All groups share one centre, and each spreads out both ways along 9 directions, with some noise.
Known rows, each followed by its group:
[ 15  -2  25 -52 -18  20 -26  -1   1 -13   9   6  -3  -6 -12 -30  46  44
  30  -6   8 -18] => (1)
[  7  47  13   8  -6   1 -26  40 -24  -3 -32   2  34  14  -9   3  13  17
  36  41   0 -30] => (0)
[ 16 -30  17 -26 -23 -19  -2 -15 -15  -6  27 -14 -14 -11  -5 -15  27   4
  -7 -14  45  16] => (3)
[  8 -27   0 -16   4 -16  -3  -7  20 -10  31 -25 -11 -32  27 -20  -3  12
 -13 -22  -2   9] => (3)
[-11  23  26  -1  11  -2  -8  26 -14 -19 -10  13   5  15 -11 -13  -3 -10
 -12   3  10  14] => (2)
[  7  44  55 -10   9 -41  -1   5 -41 -51 -51   7  29  16  -2 -33  -9  13
 -25  21  40   4] => (2)
[  8  46  28 -25  -6  28 -28   4  -7 -35  -1   6   2  22 -33 -24  13  15
  -1  -1   5   5] => (1)
[  7   1   2   0 -29 -20  -5   2   7  -2   9  25 -20 -12 -18   9  16  11
  19  -7   5  -1] => (0)
[  1   2  41  37  31 -26  16  27 -22 -24 -29  26 -13  20  -2  17 -27  27
 -36  18  11  40] => (0)
[ -3  -1   8 -18 -11   7 -14  18  13  -5  21   7 -15  -6  -9 -14  17  -8
  13  -8  -8  -5] => (1)
[-20  23 -12  46 -30 -17  37 -25 -13   6 -26  33 -26  47 -33  24 -22 -14
 -13  11 -15  -7] => (3)
[-12  26  30  21  10 -11  31   9 -16 -12 -28  18   1  -4  10  -1 -14  12
 -22 -12 -10  34] => (2)
[ -6  14   4  32 -38 -54 -12  43   9 -13  12  53 -63  22 -59  18   1 -34
  -1   6   2   1] => (0)
[ 18  24  14  21  23 -17  11  -9  -2 -15 -24 -50  14 -17  42 -22 -18  59
  -5   7 -52  25] => (1)
[-12  -3  10  25   7   4  13  28   7  11  19   8 -29  -8   1  13  -1   4
 -13 -15 -24  39] => (0)
[-13  88  19 -39 -24  13 -46   5  15 -55   1   3 -11  55 -62 -68   3 -24
   4   6 -42 -24] => (1)
[ -2  38  14  25 -11 -10   9   0 -14  -9 -23   9  -7  24 -15   3 -14   4
 -10   5 -10  16] => (2)
[ 13 -15  10 -13  22 -17 -10 -13   3 -28   5 -10  -6 -25   3 -11  -4  10
 -13  -5  12  29] => (3)
[ 13  19 -17  33 -13  13  14   9 -19  28  -5  -7  20 -21  12  38   2   4
  -1  -6  13  15] => (1)
[ 13 -31 -25  44  -7 -59  34 -29  10  13  -5  -8 -14 -63  26  40 -11   5
   4  -7 -13  39] => (3)
[-15 -35  26  -8  24 -20   1   3  -5 -11 -13   6 -11  34  -6 -13  -4 -10
 -10  25   6   2] => (1)
[ 27 -18   1  14 -27 -29  -7  -3 -18  -2   6  16 -28  18 -24  22  19  24
   9  17  38  -3] => (1)
[-24  16   7   0   9  55   9   5   3  11   2  22  -4  10  -9   6   4   1
  -6 -18 -30  28] => (2)
[-18  -2  26   6  -1   7   6  15  15 -13  17  59 -52  -8 -35  15  11  -4
 -11 -34 -14  46] => (1)
[ 10  -4  10 -15 -28  21 -11  -6 -14  -3  13  49 -20  -4 -39  20  42   8
   8 -20  53  14] => (1)
[ -9  30  12  21  10  13  -5  22 -10  -5 -30  18   4  30 -22  17  -8 -10
   4  20 -14  14] => (3)
[ 13   6  24  29 -11 -13 -10  62  -3   4  20  13 -31   6  -1  10  10  31
  -1   8   4   7] => (0)
[  3 -10 -20 -19 -13   6   4 -49  11   1  20 -30  -9 -22   3  -9   8 -12
   2 -24 -14  21] => (0)
[ -4  -5   8  13   9 -14  -7  20   4  -5  18 -11 -18   6  -6  -8 -10 -20
 -19   3   1  22] => (0)
[-26 -10   6   3  -4  35  13  33 -12  33  -3  24   8  25  -3  19  12 -15
   3  -1   5 -16] => (0)
[ 20  25  -4   2 -14   9  -6 -25  -3 -11  10 -31  -6  29 -11 -15  -6  14
  -7   5 -18  -3] => (2)
[ 12   0  13   0 -44 -55  12 -23   4 -22   8  34 -41 -27 -20   3  16  20
  -6 -22  17  12] => (2)
[  2 -37 -27  -2 -17  14 -13  48 -24  46  17   4  23  12  -8  38  26 -50
  24  22  65 -40] => (1)
[  0 -25 -14 -10  -8 -13   3  -8   7   8   5   3  -6 -28   0  10  10 -15
  11 -10   7   4] => (3)
[ 19   7  21 -21 -49  -2 -15 -11 -14 -11  18  19 -37   4 -35  -7  43  31
  14 -15  28   0] => (3)
[-10   6  37  -3  16  37  -3  35  -9  -3   8  28 -14  -4  -8   5  14  15
  -7 -15   1  39] => (3)
[-20 -15  -3  23   3  15   6  46  -2  34  -7  28  -1 -11  -4  47  22 -14
  25   8  -7   9] => (2)
[ -6 -46  -5  -6   8 -64  18 -52  27 -35  17  12 -46 -44  -6  -5 -22 -25
 -35 -34  19  49] => (0)
[-24   5  18 -23  -8  64  -6  36  12  17  16  58 -11 -18 -26  12  45   0
  22 -37  -8  16] => (2)
[-21  14 -16  15 -21  -4   2  33  28  15  23  18 -24  20 -13   3 -10 -27
   1   0 -30 -26] => (3)
[  0  -4 -26 -30 -41   7  -4 -39  14  11  -4  38  -3 -28 -30  22  36   0
  43 -13   8 -27] => (3)
[ -4 -24  15  18  39  53  -5  58  17  24  33  15 -27 -25   3  27  17  19
   6 -22 -33  60] => (2)
[ -3  32  11   2 -11   7   5   9   6  -3  19  -5 -16   0   3 -23  -6  -1
 -13 -21 -27  11] => (2)
[ -5  -3   3  34 -17 -70  10  -6  -5 -22 -15  49 -47  23 -35  24 -23 -20
 -23  16  19   6] => (0)

New rows, each followed by its group:
[ 14   4 -12  10 -29 -25  18 -31  15   2  16  -2 -31 -14  11  -2  -5  41
  -1 -19 -26  -6] => (3)
[ 19   5  -2  30  -7 -24   8  -7 -21  -2 -10  -4  -5   9  -5  24  -9   2
 -10  18  25  12] => (1)
[ 11  11  22  24 -12 -50   7 -14   2 -31 -14   4 -43  17 -13  -9 -10  46
  -2  18 -39  14] => (1)
[ 10 -11  14   6 -14  -9  -3  24   0   4  12   5 -25 -13  -1  10  21  25
  12  -4   1   7] => (1)
[ 19  49  10   4  -9  -3 -11  -5  -7 -23  -8 -23   8   2  -1 -22  -2  33
   1   5 -24   7] => (1)
[  2 -22   7   1  34 -13   3 -17 -42  -8 -36 -21  37   4  -1  11  -4 -34
  -8  27  45  37] => (3)
[ -9   5   7  -5 -21 -35  -1 -28  19 -28   5  20 -46  23 -36 -20  -7 -16
  -7  -4 -18   2] => (1)
[ -1  13   4  12   7  -3  -2   8  -7  -9   2  -6  -5   3  -6   2 -15 -24
 -27  -7  17  28] => (1)
[-21 -69 -15  14  -3   1  20  31  -4  49   8  25  -7 -22  14  47  18 -29
  17  -1  26  -2] => (1)
[  0  19   3  33 -17  34  27   7 -24  27  -8  -7  -5  40  -1  17   0  18
  -5  11 -13   1] => (0)
[ 15  12  18  -7  39  -7 -36  14  -1 -34  -3 -22  10 -15   0 -14  -3  10
  -1  17   8  26] => (3)
[  9  42  15  21  -2 -46 -14   7  19 -35 -12  23 -30 -45 -32  17   7  18
  17  -7 -40  56] => (0)
[  6 -13 -18   6  50 -10 -32  63  54  10  25 -36  16 -69  41  -2  -8   1
  18  -7 -46  16] => (3)
[ 13 -13 -15  -2  10 -15 -19 -36  -4 -17   9 -36 -10  36 -15  -6 -14 -13
 -14  30  17  -3] => (2)
[  6 -41  12 -29 -38  17 -35  43 -17  18  23  56 -30  24 -53  27  67  -7
  33  10  75 -35] => (1)
[ 11  14 -14  29 -36 -15   8   4  14  21  13   0 -23 -37  -1  21  13  27
  24 -11 -38  21] => (0)
[ -8   4  15  16  -4  -6   7  11 -21   4  -8  10 -16  19 -15  11  -2 -11
  -9   7  10  25] => (3)
[ -1  -5  -7  29  -6 -18   7  25   0  18   0  -3  -8  -3  10  18  -4  -2
   8   8 -15   1] => (1)
[ 20  15  13   7  -2 -19 -21   9 -27 -14 -11 -25   8   8 -11   3  11   1
   9  30  17  14] => (3)
[  7  24  16 -12  20  31 -14  -3 -28  -9 -39  -6  44   3  -2   6  15  26
  22  17   8  11] => (3)
[ -3  15  26  20  26  10  11  12  -4 -12 -14   4   1  -9   9   5 -11  21
 -18 -13 -22  50] => (1)
[-10   6  32  -1   5  -2 -11  55   1 -11  15  20 -16   0 -10  -8  11 -10
  -6  -5   3  20] => (2)
[  4   3   3 -14 -11  33  -4 -18 -10  -4  17 -17 -11  39 -21 -20   3  -2
 -11  -3  12   2] => (0)
[  3  53  23  19 -32  -7  -2 -17 -10 -33 -15  39 -43  62 -59   0  -5  26
 -16   8  -9   4] => (3)
[  5  71  18 -21 -11  30 -14 -28 -17 -40 -24  17  12  31 -42 -21   1  16
  -9  -5   2  16] => (1)
[-14   6  13 -13 -23 -27  13 -26  -6 -19  -8  39 -16   6 -25  -9   3 -20
 -17 -18  27   1] => (2)
[-14  27 -13   2 -33  -8 -22  29  23   0  31   7 -23  18 -36 -16   9 -47
   8   2 -30 -18] => (1)
[ 13   3   9 -27  -4  -5 -13  -5   0 -19  -5   7  11 -15  -7 -14  20  15
  11  -3  17  -7] => (0)
[-25  36  31   8  50  20  20  -9   5 -28 -27  -5   9  -1   7 -21 -28   4
 -28 -19 -48  62] => (1)
[  1 -15  12  12  -2 -19  29 -34 -11  -6  -5   2 -16 -10  12   7  -8  15
 -25 -16  14  31] => (3)
[ -6   3  16  -3   1  22 -13  37 -28  11  -7 -13  22  14  -8   2  24 -24
  19  19  24   5] => (3)
[ -1  15  16 -13   4  17 -21  21   3  -9   6   7   4   4 -11  -8  14   8
  11   0  -1   3] => (3)
[-23  -2  13 -11  12  10  -1  19   3   3 -24  45   7 -15 -12  12  12 -16
  14  -8   5   9] => (0)
[  9  -9  -4  23  -3  -1   3   5 -10  16 -15  13  -9 -10  -2  35  12  31
  19  11  -3  14] => (2)
[ 17  48  13  29  60   5 -27  33   1 -30 -43 -17  35 -13  11  10 -24  37
   6  30 -41  38] => (3)
[-10  42  21  -7 -33 -18   7  36   0   5   7  -1  18 -36  27 -31  17   1
   9 -28 -11 -21] => (2)
[-26  -2 -48  27 -21  20  26 -13  12  46   7   9 -12  17 -14  37  -9 -43
  12  -3 -39  -7] => (2)
[  0  24   7 -23  -1  29 -43  40  -2  -5 -10  20  17  -1 -33   3  43  -4
  40  15   4  -9] => (3)
[  2  33  28 -12 -26 -42   5 -19   1 -42  13   2 -21  -6  -3 -54 -12  -2
 -34 -30  10   7] => (2)
[  5 -11  22  14   5 -34 -19  33 -14 -17   9   5 -24 -11 -35  24  21 -29
   2  10  34  56] => (3)
[ 23  66   7  32   3   5  -5  -3 -36 -20 -19 -11  17  22 -21  14 -18  14
 -27  10  13  34] => (1)
[  5  36  35  20   2  10  17  -3 -15 -20 -19  12  -4  -7   4  -2  -5  48
 -21 -18 -18  45] => (2)
[-10 -37  24 -23  13 -28   4  12 -18  -5 -25  32  19 -21   4   9  13 -22
   4   2  50   3] => (2)
[ -8 -16  -4  44  43 -23  32  -4  18   0  -5 -12 -10 -27  38  18 -49   4
 -34 -14 -35  50] => (3)
[  2  -9   4   4   4 -11   5 -30  -9 -18  -3  19 -20  13 -23   9  -1  -4
 -16  -8  13  23] => (2)
[ -2  32  -5   9 -21  10  -2  11  -4   4  -3  -2  -3  25 -17   1   0  -8
   0   6 -20  -6] => (2)
[ 23  47   6  26 -18  10 -16   8 -36  -5 -18  -1  11  27 -23  17   2  26
   3  22  15   4] => (1)
[  0  26   3  -6 -13  14 -14   6 -12  -5   0  11  -4  17 -26   0  10 -14
   5   7  16  -6] => (1)
[-13  12   8  23   1   2   9  19 -14   7 -19  31 -10   8 -24  29   2 -14
   4   7  -9  26] => (3)
[ 18  20  32  16 -41 -20  19 -28 -47 -19  -9   2 -35  40 -31   4  15  34
 -21   7  32  24] => (3)
[  1 -12   3  15   1  -5  16   5  -7   8   0   1  -7   0  10  10  -4   2
  -3   2   4   6] => (0)
[ -3  32 -13  28 -19  -9   4  -5 -22   6 -40  23  10  17 -34  43  12 -11
  33  33  -5  -2] => (3)
[-29   0  21  -9  -7  48 -10  51 -11  26  -4  54   1  -5 -36  31  47 -29
  31  -9  13  24] => (3)
[-18  49   3  34   7  12  11   8   2 -10 -29  31 -10  45 -22   8 -29  13
  -9   9 -47   1] => (3)
[ -4  31 -19   0 -26  29  -4  15   3  24  12  12   9 -23  -9  18  21 -23
  10 -23   1   3] => (1)
[  2  30  26  10  -1   2  -2  26  -3 -19   4  11 -19   5 -14  -2   6  23
 -12  -7 -11  33] => (2)
[ -8  -9   9  19  -7 -29  15   0   8  -9   6  25 -46   1 -19  11  -7  -7
 -15  -6 -10  31] => (1)
[ 15   3  26 -18  10 -17 -36  21  20 -40  36   0 -42 -26 -21 -24   8   7
  -9 -25  -7  52] => (0)
[  2  27  -9  -8  -6  19   1 -16  -6   7  -9 -19  30 -13  12  -9   2   7
  10  -7  -6 -13] => (1)
[  8   9   8  -7  15  13 -15  33  12  -8  32 -28   1 -38  20 -21   7   9
  -7 -23 -12  30] => (1)
[-15 -35 -11  13   5  -1  30  -8  -3  28   1  13   4 -10  26  19  -7 -10
 -12 -15   8   2] => (0)
[-27  -8  21 -13   8  20  -3  35  14   6   0  26 -11   5  -9  -3  21 -14
  17  -4 -23   3] => (1)
[ 20  18   2   4   2  -2 -15  14  24 -12  19 -18 -10 -25  14 -13  -4  45
   5 -10 -30  -3] => (3)
[ 23 -42  11  16   3 -84   2  17 -10 -10  -9  -7  -5 -35  18  14  -4   1
  -1  16  40  10] => (2)
[ -2 -16 -25  59 -33 -39  37 -10  10  25  29  -5 -59   2   2  34 -17 -15
 -22  -5 -22  29] => (0)
[-14  15  -3   4   7  26   9  -6  -3  11 -31  29  16   3  -9  19   0  -2
  14  -1 -17   0] => (3)
